The rows come from 6 hidden closed curves, with some noise, and rows from the same curve form a group. Each curve winds through 6 dimensions. The rows are also pushed far along 4 directions, which tell nothing about the answers.
In the rows, zero is written as 128.
Some rows, each with its group after it:
[153 123 157 144 135 109 138 135  96 121 116 117 133]
k_187
[119 165 134 109 109 129 159 124  98 116 137  93  96]
k_187
[129 140 101  95 131 125 116 138 117 136 126 138 124]
k_396
[128 140 153 158 144 156 111 135 133 133 118 138 111]
k_442
[154 122 138 138 142 126 131 146 120 123 115 120 151]
k_187
[166 158 176 168 127 208 134 177 101 142 116 118  87]
k_442
[123 111  97 123 124 102 120 117 183 140 110 129 148]
k_359
[156  71 134 152 101 167 121 147 175 167 123 129 150]
k_442
[138 144  93 188 138 170  97 132 145 136 125 136 137]
k_712
[149 109 148 114  85 177 136 184 136 146 104  79  96]
k_712
[115 129  92  98 114 163 134 161  72  98 117 148 122]
k_187
[ 76 152  89  66 100 179 150 120 108  95 160 126 111]
k_187
[134 149 120 111 125 124 155 130 132 119 122 109 127]
k_359
[171 109 111 194 151 130  78 165 155 164  71 169 160]
k_187
[118 132 120 110 131  74 152  94 140 127 128 137 139]
k_442
[167 174 149 194 159 162 134 154  86 133  99 160 109]
k_390
[174 179  68 187 161 184  96 148 127 153  86 163 149]
k_396
[ 75 128  57  83 110 167 110 119 130 109 158 143 130]
k_712
[101 159  71 120 128 180 110 147  99 114 115 173 105]
k_396
[148  92 103 168  68 198 143 175 123 133 130 110 122]
k_359
[ 69 118  62  58  92 150 127 119 135 107 145 132 128]
k_396
[ 91 106  62 113  80 189 118 132 117 104 156 107 127]
k_712
[134 110 111 146 130 142 135 121 139 125 132 151 151]
k_390
[ 86  64 130 141 111 138  89 116 189 130 131 132 131]
k_390
[ 72  82 121  69  84 122 166 100  91  73 168 107 129]
k_390
[164 106 174 123 138 100 125 118 119 142 136  98 142]
k_396
[120 157 116 153 146 115 131 124 102 115 121 166 128]
k_396
[129  67 136 145 104 146 109 149 209 158  81 131 140]
k_712
[131 119 135 124 116 194 126 147 118 123 140 114 115]
k_396
[151 213  72 160 168 167 127 152 102 122  63 186 144]
k_359
[ 72  53 130  58  87 113 114 101 152 124 160 112 107]
k_187
[102 106 120 131 139  98  97  82 171 127 159 114 145]
k_712
[ 98 108 104 117 154  52 117  72 207 136 115 163 175]
k_712
[ 98 147 152 124 147 104 121  90 148 126 141 133 122]
k_187
[115 131 106 136 136 171 118 134 132 123 111 167 135]
k_359
[ 85  96  90 116 107 138  91 128 175 124 110 125 126]
k_442
[111 107 101 146 107 158  98 143 191 154  98 145 128]
k_390
[ 91 113  50  94  93 213 125 149 107 101 139 151 122]
k_396
[122 149 142 137 149 147 130 133 118 106 122 132 129]
k_187
[156 187 102 186 160 141  97 150 114 151  77 168 124]
k_396
[108 125 100 141 113 113 118 122 153 129 103 131 135]
k_442
[ 84 108  81  81  90 125 147 116 142 112 123 136 124]
k_390
[137 138  70 112  78 205 144 181  88 128 117 141 120]
k_442
[164  85 157 125  99 152 130 174  94 144 126 107 117]
k_390
[163 128 128 155 124 136 133 150 157 149 103 106 137]
k_359
[116 122 107  95 111 132 131 140  85 115 125 134 106]
k_187
[149 153 133 131 190  77 109 106 139 141 132 159 154]
k_442
[102 134 164  83 146 115 148  97 120 102 149 125 122]
k_359
[163  86 186 185 132 146  95 158 173 162 113 100 114]
k_390
[141 101 181 163 134 121 120 139 152 142 131 121 118]
k_396
[ 99 153  93 112 106 197 143 149 104 105 123 147 115]
k_712
[164 190 141 200 195 144 110 122 130 142 117 176 149]
k_442
[121 135 140  94 135 127 124 137 138 135 118 137 112]
k_712
[125 153  75 140 129 173 115 144 160 136  96 156 144]
k_359
[177 128 132 182 157 102 113 129 158 156 109 126 156]
k_712
[137   4 130 112  86 111  74 142 195 171 109  97 142]
k_396
[110 146 115 128 122 134 128 129 108 112 118 129 128]
k_442
[124 117  88 174 100 189 120 158 130 116 116 126 131]
k_390
[174 105 204 153 132 103 120 149 148 160  91  88 118]
k_359
[ 82 147 130  62  99  94 172 101  94  87 148  85 109]
k_442
[111 127 150  84 131 125 128 128 120 122 121 129 108]
k_359
[144 173 121 151 145 138 111 141 107 133 126 119 104]
k_712
[155 179  86 143 147 157 130 144  69 122 117 159 138]
k_396
[135 106 159 113  93 112 150 137 123 133 143  88 112]
k_359
[ 94  72 134  81  68 165 135 138 164 127 139  88 112]
k_390
[152  89 133 121  99 144 120 172 121 144 121 100 115]
k_390
[109 167 112 147 161  98 108 105 133 122 114 160 143]
k_442
[107 143  67 128 163 104 104 102 178 139 124 194 153]
k_359
[ 75  81  90  44  71 147 135 137 137 107 127 107 106]
k_359
[132 128 159 142 133 118 133 128 109 125 132 130 122]
k_396
[124  68 176  43  99  87 174 104 118 120 166  90 130]
k_390
[154 186 166 179 168 133 122 125 148 155 110 150 121]
k_442
[ 99  93 148  29  90 103 157  94 109 119 194  85 108]
k_187
[ 87 131  48 110  98 189 112 161 124 108 101 154 113]
k_187
[107 122 102 100 116 164 118 152 127 126 108 158 107]
k_712
[122  66 150  97  65 188 130 160 113 135 146  85  89]
k_187
[106 104 125  86 105 142 150 134  73  88 166 113 116]
k_390
[ 96 161 120 116 153  92 124  77 155 118 151 128 145]
k_712

New rows, each followed by its group:
[113 189  94 133 154 136 112 112 138 126 109 143 121]
k_396
[ 95 150 104 108 138  97 106 111 126 123 121 146 115]
k_712
[146  97 105 155 125 144 106 157 155 136  95 133 159]
k_187
[125 126 117 119 100 149 140 162 137 131  83 129 112]
k_712
[ 95 199 128 100 188  79 124  80 110 100 148 156 136]
k_442
[ 97 159  95  68 136 139 137 129  89 102 126 164 110]
k_359
[133 151 122 142 125 173 119 154 147 140  96 130 120]
k_359
[138  89 121 163  94 186 113 169 135 144 121 136 109]
k_359
[136 107 164 105 119 144 121 157 130 133 125  97 118]
k_187
[171 119 167 145 127 113 147 151 112 138 133  99 124]
k_396
[168 133 206 161 169  90 140 104 148 148 153 114 145]
k_359
[123 132 104 135 109 172 140 159 148 128  84 147 123]
k_712
[162 106 171 140 104 144 127 145 114 158 135 100 109]
k_187
[121 135 153 100 130 115 118 137 126 134 137 113 103]
k_390
[148 137 106 153 126 148 137 150  92 131 129 161 126]
k_359
[114 107 110 106 140 100 125 103 188 137 127 144 161]
k_712
[128 176 129 176 142 147 133 134 110 126 115 159 115]
k_359
[ 81  70 100  80  85 144 130 109 158 113 153 110 132]
k_187
[127 107 120 131 147 103 109 102 146 132 146 139 155]
k_712
[119 153 123  74 119  96 155 107  94 107 139  89 124]
k_396
[122 186 130 122 162 132 123 126 111 112 131 126 118]
k_442
[109 106 154  75 123 116 117 113 117 123 174  91 110]
k_712
[106 123 116 102 120 132 114 139 141 123 116 124 110]
k_187
[104 102  88 167  93 155 118 125 176 134  99 144 143]
k_442
[112  77  83 100 128  93  94 120 175 143 117 153 160]
k_187
[118 174  86 102 143 162 119 133 113 121 124 139 114]
k_396
[ 75 119  57 101 133 134  99 122 128 103 112 193 141]
k_187
[142 171 118 202 155 157 113 143 131 128 105 150 123]
k_390
[121  85 107 166  97 156 125 143 151 125 117 128 137]
k_396
[162 130 145 138 143 108 138 122 106 138 137 125 132]
k_187
[110 131  56  84  62 193 166 159  81  92 134  91 118]
k_396
[152 121 178 120 191  50 102 105 158 149 128 138 149]
k_187
[129 128 105 133 120 144 132 137 155 127  94 124 137]
k_359
[118 122 172  93 125 104 144 115 128 130 164 109 109]
k_359
[ 97 148 100 116 103 136 121 137 124 117 110 111  97]
k_712
[134 122 136 111 126 105 150 128 114 121 144 114 127]
k_396
[ 85 151  99 106 113 117 132  96 141 121 137 128 108]
k_187
[125 125 138 150 142 125 107 114 182 143 124 121 150]
k_442
[119 139  81 111 133 150 126 120 117 124 144 167 149]
k_187
[ 76 192 116  54 158  42 166  68 106  92 143 148 112]
k_390
[145  68 141 147  77 156 110 167 166 151 117  75 125]
k_390
[158 142 208 150 175  96 105 123 165 161 101 121 118]
k_359
[141 146 146 158 156 111 135 106 143 135 145 146 147]
k_359
[148 172 145 118 128 171 173 158  16  82 158 109  96]
k_390
[119 129 116 105 113 138 146 125 124 125 133 136 135]
k_390
[174 186 122 194 123 167 148 176  83 136 101 129 101]
k_359
[115 151 119 138 119 131 146 105 109 118 142 129 119]
k_187
[ 90 154 153  22 163  58 152  68  77  92 185 126 118]
k_396
[140 128 183  85 141  72 149 104 125 140 149 113 122]
k_442
[133  46 206  79 110  51 118 108 150 147 140  60 119]
k_396
[175 130 163 169 142 127 130 142 166 154  93 102 137]
k_359
[134  71  83 163 101 156 100 144 144 147 106 159 152]
k_187
[135 146 130 117 126 136 122 140 126 144 125 123 106]
k_187
[ 32 153  64  74 134  82 143  55 148  87 165 178 143]
k_359
[121 144 106 129 115 158 133 139  98 110 116 122 111]
k_396
[141 176 115 181 137 193 120 147 118 126 122 129 117]
k_712
[126 137 118 172 140 138  90 140 166 143  91 133 123]
k_442
[128 107 154 125 133 139 142 111 127 122 148 140 140]
k_390
[111 125  92 122 131 110 123  99 119 126 139 167 142]
k_187
[124 116 163 153 143 127  83 128 161 151 124 121 107]
k_712
[197  98 137 187  92 205 132 205  93 158 115 120 116]
k_359
[ 77 147  90 103 110 136 134 107  95  91 148 123 114]
k_712
[ 59 165  75  88 125 122 146 100  84  83 140 181 112]
k_359
[127 146 112 152 122 194 122 146 119 121 121 130 119]
k_396
[154 155 129 137  72 198 179 159  50 116 144  85  96]
k_187
[ 95 110 111 105 132 123  94 133 164 124 104 143 136]
k_187
[131 114 129  93 113 115 137 125 115 127 148 100 132]
k_712
[ 61 116  93 112 166  83  85  86 194 110 105 180 157]
k_187
[127 136 138  83 116 120 143 113 109 136 163 110 109]
k_187
[100  97  90 113 125 125  75 118 156 139 139 141 129]
k_712
[153 157 116 200 142 135 100 150 160 154  96 136 134]
k_390
[126 182 115 184 157 150 116 131 113 111 105 147 130]
k_442
[141 145 120 146 119 140 113 134 124 136 141  88 124]
k_712
[165 176 112 174 145 119 150 132 117 143 101 155 136]
k_442
[ 58 103  58  47 112 131 102  99 166 114 140 139 127]
k_396
[101  77 156 105 123  46 126  87 175 134 140 111 127]
k_359
[168 135 140 174 134 182 137 165  92 135 124 146 116]
k_359
[121 156 133 138 148 113 135 121  95 119 128 164 117]
k_359
[150 182 136 103 152 147 160 146  71 105 115 128 108]
k_359
[139 156 168 148 157  96 124 114 120 128 122 117 132]
k_442
[135 168 114 155 121 143 132 136 122 137 113 120 107]
k_187
[ 91  86  69  65  63 122 142 124 105 113 140 116 120]
k_187
[195 145 128 252 147 155 113 159 159 173 100 152 143]
k_359
[ 94 157 140 105 139 129 131 101 114 110 148 138 112]
k_187
[103 107 111 136 100 152 126 125 131 119 123 126 118]
k_187
